The same things were measured in two ways. Each way mixes the same 9 hidden numbers, adds some noise and spreads widely along 6 directions of its own, which tell nothing about the thing.
In the rows, 128 means zero.
Some things both ways: the first way, then the second way.
[140 139 134 142 134 145 107 144 119  97 121 141 135  92 118 127 123 134
 159 149  90 119 130 140 139 129 136]
[137 146 126 133 127  69 139 165 139 108 102 162 128 194 110 129 158]

[115 148  87 118 134 135 119 107 150 118 122 149 126 134 140 131 140 127
 119 147 113 142 144 115 144 136  83]
[132 133 127 125  88  74 138 147 140 130 128 143 132 177 101  89 112]

[125 160 121 132 144 168 116 153 130 132  89 143 162  99 106 104 115 149
 129 132  85 157 146 105 144 155 128]
[103  72 130 126  91 111 140 159 138 124  73 145 139 105  67  40  79]

[ 99 112  81 155 122 154 113 139 149  58 167 178 139 148 105 141 175 132
 200 131 124 144 111 181 117  93  94]
[173 197 117 135 171  66 107 154  81 195 101 117 199 149 147 177  96]

[141 122 121 122 125 124 143  98 142 136  94 115 127 108 135 117 126 111
 120 133 112 119 160  93 141 146 117]
[145 142 109 105 121  93 132 146  99 129 128 128 139 107 139 128  78]

[132 143 163 136 142 144 132 138  80 121 101 123 121  85 123 124 121 102
 158 135 125 121 131 134 114  91 153]
[125  98 110 120 191 199 164  99 151  75 156 141 139 104  71 135 166]

[131 130 137 122 125 150 121 121 114 111 125 146 147 166 150 132 110 132
 133 172 152 132 130 145 116 123 126]
[130 126  87  83 203 167 100 101  76  35 103 111  90 161 119 168 128]

[131 108 118 139 130 137 129 132 133 122 123 149 126 110 111 123 141 129
 152 128 107 131 133 139 101 132 136]
[131 103 124 109 114  74 133 162 132 127 106 133 152 111  94 106 101]

[143  95 117 139 111 121  82 104 159  79 101 152 113 146 116 133 150 134
 116 139 113 128 142 145 157 135 101]
[103 153 109 121 183 213 110 168 131 144 100 153 164 146 166 168  97]

[149 151  74 123 136 144 149 157 136 149 126 100 145 123 142 107 128 114
 159 128  91 159 121 104 147 142 120]
[168 110  87  95 181 111 179 111 144  88 162 135 132 155  82 162 190]

[149 140 124 124 148 141 165 141 106 162 132 111 145 141 109 112 142 105
 151 110 117 162 106 121 122 126 147]
[ 84  96 100 126 180 162 126 121  98  42 111 132 122 109 132 170 126]

[140 157 146 128 146 133 102 120 105 102 134 158  94 104 129 159 166 123
 118 132  82 108 131 147 127  98  90]
[127 150 139  49 124 108 135 108  99  17 118 104  74 179 107 155 141]

[139  84 139 131  90 109 105  69 161  98  88 135 148 174 107 101 122 162
  86 125 150 148 185  96 145 159  99]
[ 85 105 100  97 163 112  66 155  71  48  39 117 113 149 137 162  78]

[123 118 142 125 126 102 102  83 151  85 134 171 143 113 128 147 131 128
 113 162 104 100 156 148  96 146 107]
[ 73 163 116  66 140 150 116 168 105  97 124 152 129 143 194 145  80]

[161 125 126 131 159 115 129 129 132 147 116  76 131  87 122 125  89 109
  93 120 102 147 116  84 150 152 140]
[ 75 129 131 130  63  92  93 144  68 111 114 116 127 135 102 106 108]

[ 87 118 145 137 110 120 117  81 112 101  88 138  86 123 140 125 152 117
  98 118 181 126 172 117 126  84  97]
[111 128  97 122 160 241 158 114 129 143 163 122 154  86 130 117  90]

[ 95 106 152 143 129 138 116  77 136 108  95 158 103 123  95 131 155 148
  70  98 153 137 172 101 132 115  85]
[ 81 103 102 121 117 134  84 145  61  99  80 111 120  99 139 110  41]

[113 135 134 143 134 154 131 140 107  99 137 137 151 127 125 126 123 124
 165 141 143 140 124 144 118 101 131]
[179 129 144  98 113  76 129 102  65 122  96  85 139 113  48 109 109]

[128 133 158 132 143 142 157 129 115 142 116 123 157 120 116 119 136 112
 121 116 121 133 127 127 116 131 150]
[157 104  82 153 210 130 188 133 133  93 141 185 132  99 120 145 178]

[150 139 129 123 147 139 181 138 117 157 133  96 151 103 141 124 125  87
 157 132  98 118 117 118 116 134 152]
[117 163  89 159 159  34 132 160 104  85 139 178 133 154 189 168 141]

[135 160 100 115 152 136 116 136 126 135 124 127 143 135 139 128 115 120
 115 144 111 166 116 118 132 134 110]
[108 119 118 113 143 162 146 109 124  89 145 124 125 142  73 111 146]

[113  92 108 149 134 168 150 150 139 125 153 129 125 173 133 138 157 129
 120 107 159 151  94 152 123 109 122]
[227 142  93 161 146  58 160 133  95 194 110 130 146 153  89 128 144]

[125 110 120 147 130 122 115 126 130 104 121 132  85  95 122 136 159 113
 131 116 114 120 128 141 133 108 122]
[113 150 129 131  93 148 152 158 143 182 141 140 168 125 130 112 101]

[156 146 138 119 147 149 153 122 115 151 115 122 154 127 131 122  99 107
 150 174 121 121 116 120 149 154 163]
[130 143 113 165 116  99 100 152  59 143  80 138 136 103 165 116  47]

[106 111 175 144 131 144 127 118 110 111 110 119 123 131 141 137 128 129
  76 114 167 125 136 131 121 100 125]
[144 140 121 130 110 114 134 127  87 105 106 132  98 156  92  95 138]

Other things, the second way, with their names:
(71): [152 187  91 135 172  89  79 153  61 160 112 120 155 161 157 176 100]
(379): [ 92 137 110 252 138  71 155 141  50 140 103 156 160  81 154 130 121]
(36): [146 151  90 103 185 170 140 153 161 144 171 161 160 138 162 169 127]
(193): [128 171 106 124 146 185 134 126  86 150 127 126 137 150 142 140 116]
(167): [190 163  96  62 169 131 176 104 100 144 141 109 143 170 106 145 132]
(38): [186 129 106  77 152 150 134 124  88 130 106 118 125 113 101 119  91]
(31): [ 88 152 110 118 157 130 111 143  94  69 126 155 133 133 154 148 121]
(62): [136 185 107 155 141  69  97 177  73 149  99 142 131 123 190 138  73]
(216): [111 119 114 108 138  88 160 146  91 106 103 122 139  84 123 125 102]
(554): [ 79  78  99 143 172 140 133  96  86  39 127 140 133  84  85 118 133]
(241): [ 93  93 120 127 136 147 128 119  95  58 106 130 120 114 110 136 114]
(533): [142 124 116 114 139  90 165 111  79 118 123 101 145  77  87 100 104]
(13): [116 119 108 175 162 174 186 151 157 146 147 185 159 129 135 144 172]
(289): [106 129  97  83 128 202 166 113 126 109 162 126 116 139 122  93 103]
(628): [163 119  89 106 188 146 165 113  90 131 135 121 170  75 113 160 118]
(24): [100 103  90 123 154 129 155 131 111 105 141 143 150 120 117 131 136]
(489): [ 65 149 153  94  96 147 127 139 120  98  92 110 135 151 117 102  72]
(83): [192  98  90 137 185  91 122 129 110  95  96 148 118 158  74 155 177]
(43): [116 123  90 161 158  84 140 167 115 127  95 161 165 129 158 132  98]
(112): [ 75 165 108 127 127 151 144 187 120 133 123 176 136 129 194 116  94]
(288): [135 132  89 146 166  88 172 159 114 114  83 154 131 172 132 148 154]
(381): [149 132  94 147 145 124 151 151 147 144 149 172 136 173 106 119 176]
(275): [152 120  83  98 201 120 152 108 109  66 156 126 106 139 113 170 172]
(712): [ 95 205 126 131 134 104 116 169  95 161 112 110 161 152 186 157  66]
(19): [157 131  98 139 197  28 106 119 107  57 104 111 119 164  79 138 158]
(543): [ 66 130 132 139 100 187 121 147 107 128 117 122 139  82 147  98  50]
(250): [120 162 118 115  90 130 115 166  61 148  97 128 117 116 146 101  78]
(575): [ 83  88 134 105  95  59 127 162 146  78  87 122 139 135  64 107 126]
(345): [103 105  79 165 171 106 176 118 127 110 170 158 166  90 135 101 105]
(707): [156 179 151  83  88  37 153 143 107  96 125 127 110 160 113 123 141]
(621): [ 95 112  99 118 146 120 132 129 120  90 118 132 144 164  96 127 138]
(698): [160 165 125  79 145 160  41 110  53 100 125  88 119 131 125 177  76]
(234): [135  91 126 152 126  65 120 136 112 105  85 136 150 100  68  88 105]
(321): [ 76 115 125 112 179 152 129 107 133  49 113 126 150 165  89 153 136]
(73): [131 129  82 153 194 159 175 123 126 109 146 146 128 138 126 144 159]
(334): [ 87 108  98  97 132 209  87 133  75 135 113 121 162  65 153 109  11]
(10): [181 143  98 128 150 108 164 101  53 124 125 111 117 126 108 144 136]
(120): [ 65 103 130  95  55  75 139 154 144  64 139 157 115 165  88  94 154]
(300): [149  77  98 122 119 104 164 107  83 101 120 117 123  89  55 102 143]
(466): [161 117  97 109 167 167 157 106  74  95 155 131 115  52 136 142 111]
(377): [122 161 100 117 148 148 129 149  99 138 131 120 128 106 151 140 102]
(101): [107  91  81 166 171  54 127 160  94  91  81 169 149 115 133 132 119]
(274): [ 88 106 115 138 124 179 150  88 105  57 137 137 109 170  78 120 167]
(720): [136 183 140  66  94 143 121 126  37 122 112  90 109 123 150 153  77]
(606): [122 120  85 155 185  21  89 148  71  66  84 145 139 144 161 185 108]
(9): [133 113 106  77 147 102 128 107 127  31 124 111  85 171  95 134 126]
(248): [ 70 121 116 101 129 180 116 114 104  96 117  95 145  95 129  96  27]
(673): [150 125 108 105 123 141 100 144  92 114 129 128 112 104 133 164 109]
(35): [ 70 128 131 135  81  63 101 152  98  72 113 145 123 178 112 133 143]
(680): [131 160 131 182 108  97 143 167 105 158 103 171 143 168 149 129 128]
(255): [ 51 118  92 135 166 206 163 118 135  72 152 138 136 150 129 148 153]
(588): [133 133  90 130 186 157 138 133 100 129 128 138 168  83 159 158  78]
(729): [128 148 122 169 136  65  96 176 142 123 111 153 135 171 130 141 132]
(506): [167 141 130 112 116  87 185 155 169 146 167 164 154 126  93 116 170]
(191): [126 133 115 104 126 178 188 112 148 136 179 136 153 111 118 100 102]
(77): [142  88 113 158 157 101 111  99  83  76 107 121 134  85  61  99 111]
(322): [112 153  89 174 221 117 118 110  55  67 116 131 139 109 132 179 154]
(194): [111 132  92 113 144 172 111 142 101 110 117 130 115 153 151 146  99]
(596): [ 78 124 141  92  71 110 150 137 122  59  91 122  78 220  97 121 152]
(246): [158 153 108 139 157 179 180 115 130 146 156 137 141 121 134 126 119]
(187): [ 85  68  82 135 146 159 123 135  90  92 102 149 129  96 122 111  94]
(684): [116 125 103  48 124 203 122 138 121 102 112 105 104 139 140 130  58]
(725): [101  90  89 123 162 106 156 135 120  73 104 145 141 132  95 122 139]

Some of these things the first way, each followed by its name:
[163 165 113 114 133 135 124 169  93 131 139 126 158 133 159 114  92 115
 194 188 102 142 108 154 104 131 162] => (489)
[140 148 115 125 141 149 125 142 123 125 114 137 157 118 131 118 101 116
 167 172 111 138 119 133 134 144 151] => (234)
[155  95 173 141 142 115 131  98 123 113 137 118 113 133 115 154 139 109
  95 123 131 107 109 143 139 121 138] => (680)
[136 118 128 127 149 121 151 108 134 141 144 126 129 150 108 138 166 109
 101  95 122 150 114 126 119 123 110] => (720)
[122 107 104 125 116 153 120 146 127 110 135 144 130 179 174 138 132 124
 132 152 154 143 117 166  87 100 111] => (19)
[ 95 118 158 148 114 117 103 117 108  64 127 130 122 131 154 139 132 113
 122 141 175 119 131 167 122  78 123] => (322)
[153 146 101 110 129 157 159 127 125 168  96 104 128 151 145 108 146 122
 116 106 105 158 153  79 139 127  89] => (9)
[130 111  83 133 143 155 148 127 152 134 124 150 104 120 115 141 183 101
 149 108  91 131 122 135 122 117  99] => (36)
[128  99  98 131 113 130 122 111 152 103 122 125 155 154 141 116  99 128
 141 158 153 148 138 122 124 142 121] => (71)
[101 102 131 152 130 123 153 129 120 109 152 118 132 119 130 131 138 103
 149 119 162 131 111 152  98 100 147] => (35)
[119  73  90 147  90  97  97 121 171  97 104 117  94 137 138 111 164 138
  88  88 129 150 156 125 129 128  93] => (575)
[114  99 136 126 122 120 118  85 145 116 112 163 123 153 124 134 143 132
  90 137 150 129 150 137 107 136 110] => (62)
[125 149  78 122 136 113 150 141 158 157 111  82 169  92 140  89 104 112
 128 117  95 167 141  78 138 173 135] => (120)
[110 106 154 143 131 135 133 127 132 136  94 110 134 113 120 112 126 134
  72  93 143 146 145 106 123 135 136] => (250)
[116 182  93 127 154 156 119 171 121 128 136 136 144 107 140 126 139 125
 143 132  84 157 113 134 133 124 111] => (533)
[151 152 121 119 149 135 140 148 139 161 102 104 163 102 126 109 125 118
 101 110  67 151 135  96 134 165 131] => (112)
[125 123 105 129 139 118 118 151 142 129 150 117 126 136 177 139 103 114
 104 172 139 129  89 158 131 152 155] => (300)
[152 110 124 121 121 135 104 116 129 121 116 163  81 135 166 151 131 127
 121 187 118  89 133 158 121 137 127] => (684)
[131 142 111 123 123 112 138 151 105 138 137  88 137 146 169 108 112 109
 135 137 151 161 114 129 117 115 144] => (255)
[ 81 153 173 150 137 139 124 110  83  79 135 131 116 106 138 142 133 113
 126 136 178 116 131 142 140  65 117] => (274)
[120 136 189 128 118 125 137  94  66 115 105 135 114 116 147 123 109 110
 149 169 180 101 156 134 102  91 155] => (246)
[115 163 105 121 148 141 145 150 122 132 136 109 165 130 165 124 111  96
 141 154 132 150 104 138 131 124 138] => (554)
[140 114 106 125 145 129 113 153 130 141 142 152 103 140 150 146 134 117
 114 155 117 135  90 173  92 136 146] => (377)
[145 165 151 112 164 126 143 102 109 152 115 141 129  93 126 138 111  92
 130 175 105 106 124 124 134 148 156] => (466)
[125 129 111 131 136 103  85 116 162  98 139 157 113 127 124 147 168 139
  75 117  82 134 132 146 131 143  82] => (216)
[ 90 130 131 127 126 138 129  94 121 102 113 148 145 154 143 127 118 111
 130 162 188 138 141 138 122 107 121] => (77)
[136 115 171 137 130 120 143 100 103 118 115 114 119 122 123 131 135 106
 121 125 149 115 136 127 129 106 138] => (241)
[111  74 149 141 118 113 124  84 161  97 136 141 140 160 123 141 144 138
  71 113 157 124 142 141 107 135 107] => (101)
[127 115 141 133 116 132 161  77 130 117 115 127 160 140  92 105 133 132
 150 114 146 142 171  89 127 127 110] => (606)
[156 132 139 138 116 130 122 137 135 125 102  89 154 130 119  93 119 157
  97 102  99 157 154  85 170 156 119] => (288)
[151 129  88 129 136 138 106 137 172 112 131 133 121 132 144 144 153 128
 106 136  68 124 116 137 172 154  90] => (43)
